The rows of a group lie close to one hidden flat surface of 11 dimensions, which may be shifted away from zero. Surfaces can cross.
Some rows, each with its group after it:
[  8 -12  14 -11   2 -15 -20  27   2  -7  12 -21  20  -4  12]
J_656
[ -5 -29   9   0  -9   5  -5   9  14  -4   8  15 -11  21   0]
J_486
[  4  23 -28   9 -24  -2  20 -13  -5 -13  -1  20   9   0  11]
J_454
[ 16  28   2  18  22  14 -11  12  15  12 -25 -17  21 -10   7]
J_486
[ -2  -4   4 -34  10  -5   2 -17  -5   7  11  14  -2   5  -7]
J_486
[  8 -19  35  -6  -1 -10 -10  28   6 -10 -18  31  -3  -4  -5]
J_656
[ 15 -38 -18 -19 -18  -1  23  12  -4 -10 -16   9   3  14   6]
J_59
[-17  -6   3  -9  -3   9  -9   4 -11  16 -23  -8  15 -22 -18]
J_454
[  2  22 -35  -4 -15   8  13   1 -10  18 -10   0 -12  10  -8]
J_486
[ 17  -9 -19  -5 -24  -1  -3  -5  -7  14   3   8 -26  -6 -11]
J_486
[-12  -7  -5 -12 -27 -18  -5 -33  -5   0  19  27 -18   7   1]
J_59
[-18 -20   4  -2  11  13  -2  -6  -9 -13  19   3 -14   0  -1]
J_62
[ 24  10 -11  -3 -16  24   2   4   9  21   3   2 -22   9 -13]
J_59
[  0 -22  21  35   5  -9 -14   8  -1 -27   8   3 -17  -2   3]
J_454
[  4 -19  27  24  -1  37 -11 -10  12 -14   2  21 -15   6 -11]
J_59
[-15  15 -13 -18 -12  -5   4 -20  10  17  14  -2  22 -21  11]
J_62
[ 19 -22 -15  -1   4   8   0  10 -30 -18 -16   9  -6  21 -20]
J_62
[  6  14 -26  12   4  15   8   7   3   6  -7   9   3  23 -21]
J_62
[-22 -12 -21 -34  -4 -11  27  -3 -16   3   9  -2   7  16 -10]
J_59
[ 18  -9  11   1  -4 -10 -22  -1 -20 -18  -6   3  12   5 -18]
J_59
[ 16 -32 -13 -14 -14  17   2  10 -11  -4  20 -35   5 -14  -5]
J_656
[  5  10   2  13  10  -5 -18  -4  -4   7  -2  -2 -44  10  28]
J_62
[-11   5  -3  -6  33  13   2   2   8  13  15 -18   0   6  -4]
J_486
[-12  -2  -2  -5 -17   3  -6  27 -11  -5   4   0  -4  -3   2]
J_656
[ 13  22  15  11 -26 -44  13  -3  21   0   4  22 -11  -6   3]
J_656
[ -7 -20 -10  -1 -16  11 -25  -5   0  -3   9  -7  18   8   7]
J_59
[  7   9 -26  -8 -22  31   1 -14   1  22   3   1 -23  -3  13]
J_656
[  9   9  -1   4 -14   4 -14 -30  -6   2 -35  42  -4  -1   7]
J_454
[ 27  15 -23  10  -9 -18  -4   3 -32 -18   7 -13 -21  21  -2]
J_486
[-16 -17  -4  17   5   7  12   3  21  -5   7   9  27   6 -25]
J_62
[  2 -20   1  -4 -11 -13  -8 -20  -3 -16 -22  25  34  10   7]
J_486
[ 27 -19   4   4 -23 -15  16   3   5 -26   1  -2  23  -8   6]
J_62
[ 22  32 -22   0   3  11  -1  16   4  18 -10 -11  20  -9 -11]
J_62
[ 16  18  12   2  -3 -30  17  21   6   2 -12  -4  -9 -32  14]
J_59
[ -4  -3 -36  17 -13   5  19  11   2   7   5 -25   7   0  -7]
J_486
[  6 -19  -4 -26   2 -14 -12 -14  -6  -5  10  10  29   1  -1]
J_62
[ 16  17   2  19 -18 -13  -1  -3 -20 -22 -20  13   3   5  -8]
J_59
[ 11  18  -6  -6  -9 -16  26 -24  27  10  11  -1  12   0  19]
J_486
[ -7   8  -2 -28  11   8 -16   7  -8  38 -20 -24   7  -4 -15]
J_454
[  4 -21  -3  10  13   5   1   6  -8 -14  22 -13 -18   8  -8]
J_486
[  8  21 -11   2 -20   7  20  14   6   9  25 -26 -29   6   4]
J_454
[-15 -28  19  21 -14   1 -20   3 -20 -14 -10  -6 -12 -17 -13]
J_454
[ 16 -14  -5  -5 -26  -1   3   2 -17 -13   5   0 -10   4  -7]
J_454
[-10  16  10   6   2 -13 -11  51 -15 -13 -14  -4   8   7  -3]
J_656
[-16 -10 -20  17  -2 -20  28 -15   3 -12  -4  48  -3  -6  -2]
J_454
[  3  -8 -17  20  -5  11  -3   0  -4  -3 -10   7  -7  16  -1]
J_486
[  6   3  11   2   7 -24  22  -1  17   0  26  -2 -21  16 -12]
J_656
[ 25  13  10  11  -2   6 -18  -3  40   9  11  -9  11  20  20]
J_59
[ -6   8   3  -5   7  24 -14  -8  42  25  -2  -7  38   2  25]
J_59
[  0  -8  -7  18  14  11   5  13  -7   3 -31   3 -24  13  -4]
J_62
[ -2   2 -27  -5   0   7  19   6  -3  24 -20   2 -27  16 -11]
J_62
[-14  10  22  11  24  20 -24  -3  26  11 -10   2  22 -13  20]
J_59
[ 24  34  -1  -2  17   9  13   1  22  22 -18  -6  12  -8   4]
J_486
[ 18  -7  -5  28 -14  -4  30  16   6 -25  -2   9 -18   4  -3]
J_454
[ -4  18   8  -7  22  36   1   5  14  27 -11  -6  -7 -10  -4]
J_454
[-24  15  -2  -3  17  21   0  -3   7   3   9   0  26 -26   2]
J_454
[ 15  -5  -1  -7  -2  36  13   8  10  17  -5  -1  -7   2 -30]
J_59
[ 15 -14 -15 -32  -6   3  37 -10   2   8  -9  10  -5   9   0]
J_62
[  8  18  -4  -8 -31 -12  -5  10   3  19  -8  19 -17 -17   4]
J_656
[ -7 -38  12  -8 -27   7 -12  13 -21 -21 -13  24   7 -21  -7]
J_656
[  3 -11  10  14 -16  -3   1 -18  -7 -25 -26  16  11 -20  24]
J_62
[-13  -4  10  -9  24  28 -18  -8  -3 -23  31  -7  21   1  12]
J_454
[  2  16 -19   5 -34   2   5 -14  -1  -1  -4  -1  14 -10  21]
J_656
[ -4  11  -6  -7 -14  -1  21 -31   1  -5 -25  19  -4  -1  36]
J_62
[ 10   4  24  10  33  32  -6  27  20   6 -11 -14   1 -12  -4]
J_656
[ -6  15 -16   0  -9   9 -12  11  -6  16 -15  -3  -2 -25  17]
J_59
[ 26 -36  -2 -22   2   1   3 -14 -10   1  -5  13  -3  10 -19]
J_656
[ 11  25 -27  11  -3   0   2  17 -13  -8  -4   0  23 -34  -3]
J_454
[  8  -3  -1  24  -8   4  40   5  -4 -35  -2 -12   6   2  -5]
J_486
[ 10 -17  22  20   1   7 -16   8  -3 -15  12 -19   1 -34 -13]
J_656

New rows. What belongs after each?
[  2 -19   1  -9 -17 -16  21  -5   9 -12  16  10 -10  13   7]
J_59
[  4  14  10 -11  -9  17  36 -16   4   5   3  14 -19 -33 -19]
J_486
[ 14  -8   3 -13  22  -2   6  28  -6   7 -33   3 -10 -21  11]
J_59
[  0  -6  22   3 -27  27  10 -17  15  -8   3   1 -11   2  10]
J_454
[  8  10  -2  14  -8  -5  22  -1  21 -24  20   3  27  -5  22]
J_454
[ 16  11   5 -11  30   2 -21  12  -3  17 -17 -17   7  21   4]
J_454
[-12  -4  17 -16   9  -9 -30 -15   3  23  -9  -5   5   4   6]
J_454
[ -2   4   0  21 -31  -9  -6 -10  -3   4  -7   7 -42  12   5]
J_454
[-14 -16  12 -13  15  25   8  -6  11 -15  26  -4  20  -5   5]
J_454
[ 20 -11  17 -11  25  25   3  12  -2 -19 -20 -19  34  27   1]
J_454
[ 14  33   2  -8  12 -39  10   9 -10  -4 -16  -3   3  12  11]
J_59
[  5  32  -2  -3  19 -30   8  19 -16  -4  -5 -20   5  11  -1]
J_59
[-28 -19  -7 -12   9   9  22  16  10   4  12 -13   3  -8  15]
J_59
[ -3 -16 -18   0  26 -12  -2  -2 -19 -16 -11  30   9   9 -10]
J_454
[ -1  -8   2   4  -6  12 -20   2 -10   6 -15  22 -28 -24   6]
J_59
[ -4   6   9  11  -1  -2   0 -18  12  -7   4  20 -10   6   8]
J_656
[ 24  50  19 -12  11  -2  -2  18  12  12 -11   0  -5  13  12]
J_486
[ 19   7   5 -13  -7 -17 -17 -15   6  17  14   4  -7 -22   6]
J_486
[  4   1   4  -5  -3  22 -10  15  -6   4 -25   8   9 -19  -5]
J_656
[ 32 -22   6  -1 -24   5  18   2  30   0  12  10 -23   8   7]
J_59
[ 27   4  25   2 -17  -9  14   3  24 -10 -10   7  20 -16   9]
J_486
[ 38 -16 -11 -10   6   3   4  11  -4 -13  16  21  -3 -21 -10]
J_454
[ 10  -5  -8  20  -7  -1 -32  13 -23   5 -27   4   1 -21 -19]
J_62
[ 42 -10   0 -14 -11   3   3  -1  -1 -14   5   1 -12  30  10]
J_454
[  7  -5   5  -2 -21 -35   6 -16  -2  -2   9  16  -3  -9 -16]
J_656
[-29 -17  20   8 -14   1 -13 -19  -3  -8 -16   8  21 -21   1]
J_454
[-12 -37   7  -1   3   8 -13  15   9 -10  27 -12 -13   1  20]
J_59
[-16   3 -10  -7  17   4  -2  -3 -24  -6  -7 -13  28  -2 -11]
J_486
[ 17 -13  -3 -19  20  25  -3 -13  -9 -13  -2  27   8  21 -13]
J_62
[ -2   3 -16  12  10   4  39 -11  16  -2  24 -14 -13  16   4]
J_486
[  6  -9   6  10   8  10 -23  24  12   7 -10  -6   4  15   4]
J_486
[ 33  -5  20  32   2  17 -12   2  12 -14   0  -2 -21 -11   7]
J_656
[ 14   4  16  -2  13  21  -6  27   0   5 -18  -3   1 -10 -15]
J_486
[  8  -4 -14  -8  18  29 -17  23  -9 -13   0 -25   7  39  30]
J_656
[ -1 -12   1  11  12   7 -11 -11 -17 -11  12  -9   0 -30 -14]
J_486
[ -7   6   9  -2  10 -12  -3 -29  16  15  22  12 -16   0  -6]
J_656
[ 29   8  -7 -15  22   2  13  -9  12  20 -17   2   9   4  -4]
J_486
[  9 -20 -27 -28 -16  24   1   2   1  32 -29  25 -10 -13  15]
J_59
[ -8  15  -1  -9  15 -16  25  26  -8  13  -5  -8   2   3 -40]
J_656
[ 19  15   9 -22  -9   4  15  -3  19  25 -15  14   4 -22  -8]
J_486
[-20   4  28   0  11  -5  22 -13  25   1   5  19  -7 -16   8]
J_59
[ -1  15 -32 -13  -2  17  12   5 -18  12   1   6 -16  -1 -17]
J_454
[  1   3 -17 -30   1  -1  -9   6 -16  17  18 -22   8 -18  -9]
J_62
[ 31  -1   9   4  -4   3  17  14  12 -12   8 -14 -13  21   8]
J_454
[ 12  29 -16   9  35  -2   5  19   6   5  -3  -2  -4  21   7]
J_454
[ 14 -16   3 -23 -24 -11  -9  23   2   4   7 -13  18 -21  10]
J_656
[ -3 -30   9   8 -12  10   6   4  -2 -15  18   7 -15 -31 -17]
J_454
[ 24  -8 -34   1   4  -3  32  -3  -7   3  13 -23  -9   8 -13]
J_486
[-20 -21  21   6  25   8  -2  22  -7 -13  13  -8 -26  -9  -4]
J_59
[-10   6   6 -11   8 -14 -12 -17  -4  -3  21  -1   4   5  10]
J_486
[ 38 -28  -8 -28   9 -17   0  12  -2   7   1 -10   5  24 -11]
J_486
[ 30  -9  15 -27  15  25 -10 -10  24  15  18  15  -4 -23   5]
J_454
[ 22   9  -9 -13  -6  -5  -8  -8 -14  -3 -10   5   5  -1  14]
J_62
[ 17  -1 -11   6 -13  31  18 -24  12   0   0  10 -18  11  14]
J_656
[-21  19 -14  27 -22  -6  21  12  -4  -1  -6 -22 -11   9  -1]
J_454
[ 30   9   8  16  28 -22 -38   6   7  -2   4  18 -20   2  17]
J_454
[  6   1  -3  24 -18  13  11  25  -4 -27   0 -12  -7   9  10]
J_656
[-17  27   9  30  -9 -10  -9 -10 -14 -25  12  -2   0   8  -5]
J_59
[ -2  22  -8  11 -10  -4   4  -1  18  19 -19  -3  22 -23   7]
J_62
[  4   9  18   4  -4 -15   0  33  10   1   8 -17   4 -22  -7]
J_656
[ 25  17   2   4   4  -3  -2  -5  13  11 -29   9   4  -1  21]
J_62
[-45  -6 -15 -12 -15  15  27   4 -17  -7  -6  29 -11  15 -15]
J_656
[-13  23 -13  19 -28  27  -4   3   9   8  -2 -10  14 -21   2]
J_59
[-13 -23  -5 -20  10   9  13   4  -5   7 -11  -9  12 -11 -11]
J_62
[ 17  33 -11   5 -13  10   8   9   8  -6  15 -16   0   2  14]
J_454
[ 24 -16  10   6 -16 -20   0  -3  11   0  -9  19   4 -35  -3]
J_454
[ 21 -18   5  -1 -26 -13 -20   0  -3  -5  -9   4  20 -21   4]
J_59
[  2   3  -5  16   0  17  26   4  12 -11  -2  13   4 -18  -2]
J_454
[  9  23  -1  12  24  21  -7  18   1   0 -12 -24  11  12   8]
J_656
[ -6 -18 -11  11  16   2  -7  -9 -20 -35   2  34   5  12   1]
J_454
[ 18  -6   6  -8   0  -4 -14  -2   3  12 -14  24 -26 -10  13]
J_59
[ -6  -3  -7 -12 -11 -12   9 -11  20   6   5   4  14   6  25]
J_59
[ 13  -5  -5  -3  -9  -3   3  31   9   9   0 -17 -10 -23  19]
J_59
[-11  22   6 -15   4  -1 -18   6   1  39 -20 -38  -4  21   1]
J_454
[  3  14  37  17  23   2  -6   4   6 -10   5  -1 -10  -9 -20]
J_59
[  9 -16  -4  -4   8  40  17  -9  -3 -22  -3  37  12 -20 -11]
J_454
[ -2  -6  26 -14  27 -16   9  -9   1  -6 -14  20   3   3   4]
J_59
[ 17  -3  15  15   8  -8   1  38   1 -24   7 -14 -10  25   3]
J_656
[ 39  19   5   4 -10 -43  -2 -19  15  12  11  -4   1  -8  -4]
J_656
[ 10  -6 -12 -11  -7  13  -5  10 -16  16   3 -17  -8 -28 -26]
J_656
[-19   5 -16   9 -15  -8 -13 -12 -22  10 -12  20 -26   3  -5]
J_454
[ -1 -10  11  -3  19  -9  37   0  40   8   5   6   4   8   6]
J_454
[ 23   3  -6   0 -24  18 -18  -3   2   9  14 -12   6  10 -26]
J_59
[  4 -42  -4   2  11  13  -2  21  -6  -3  10 -19  -4   2 -23]
J_486
[-36  -4  -2   8 -14   4  -1   1 -13 -21   5   0  20  -8   7]
J_656
[ 20 -21 -15 -13 -26  13  14  18  -3   7 -17  -3   3 -18  -5]
J_59
[  7   6 -23  14  28  12  19  -1   5  11  16 -45   5 -22 -11]
J_486
[  5  20 -14  -9  12  -5 -20 -11  -2  27 -25   8   7   2  10]
J_62
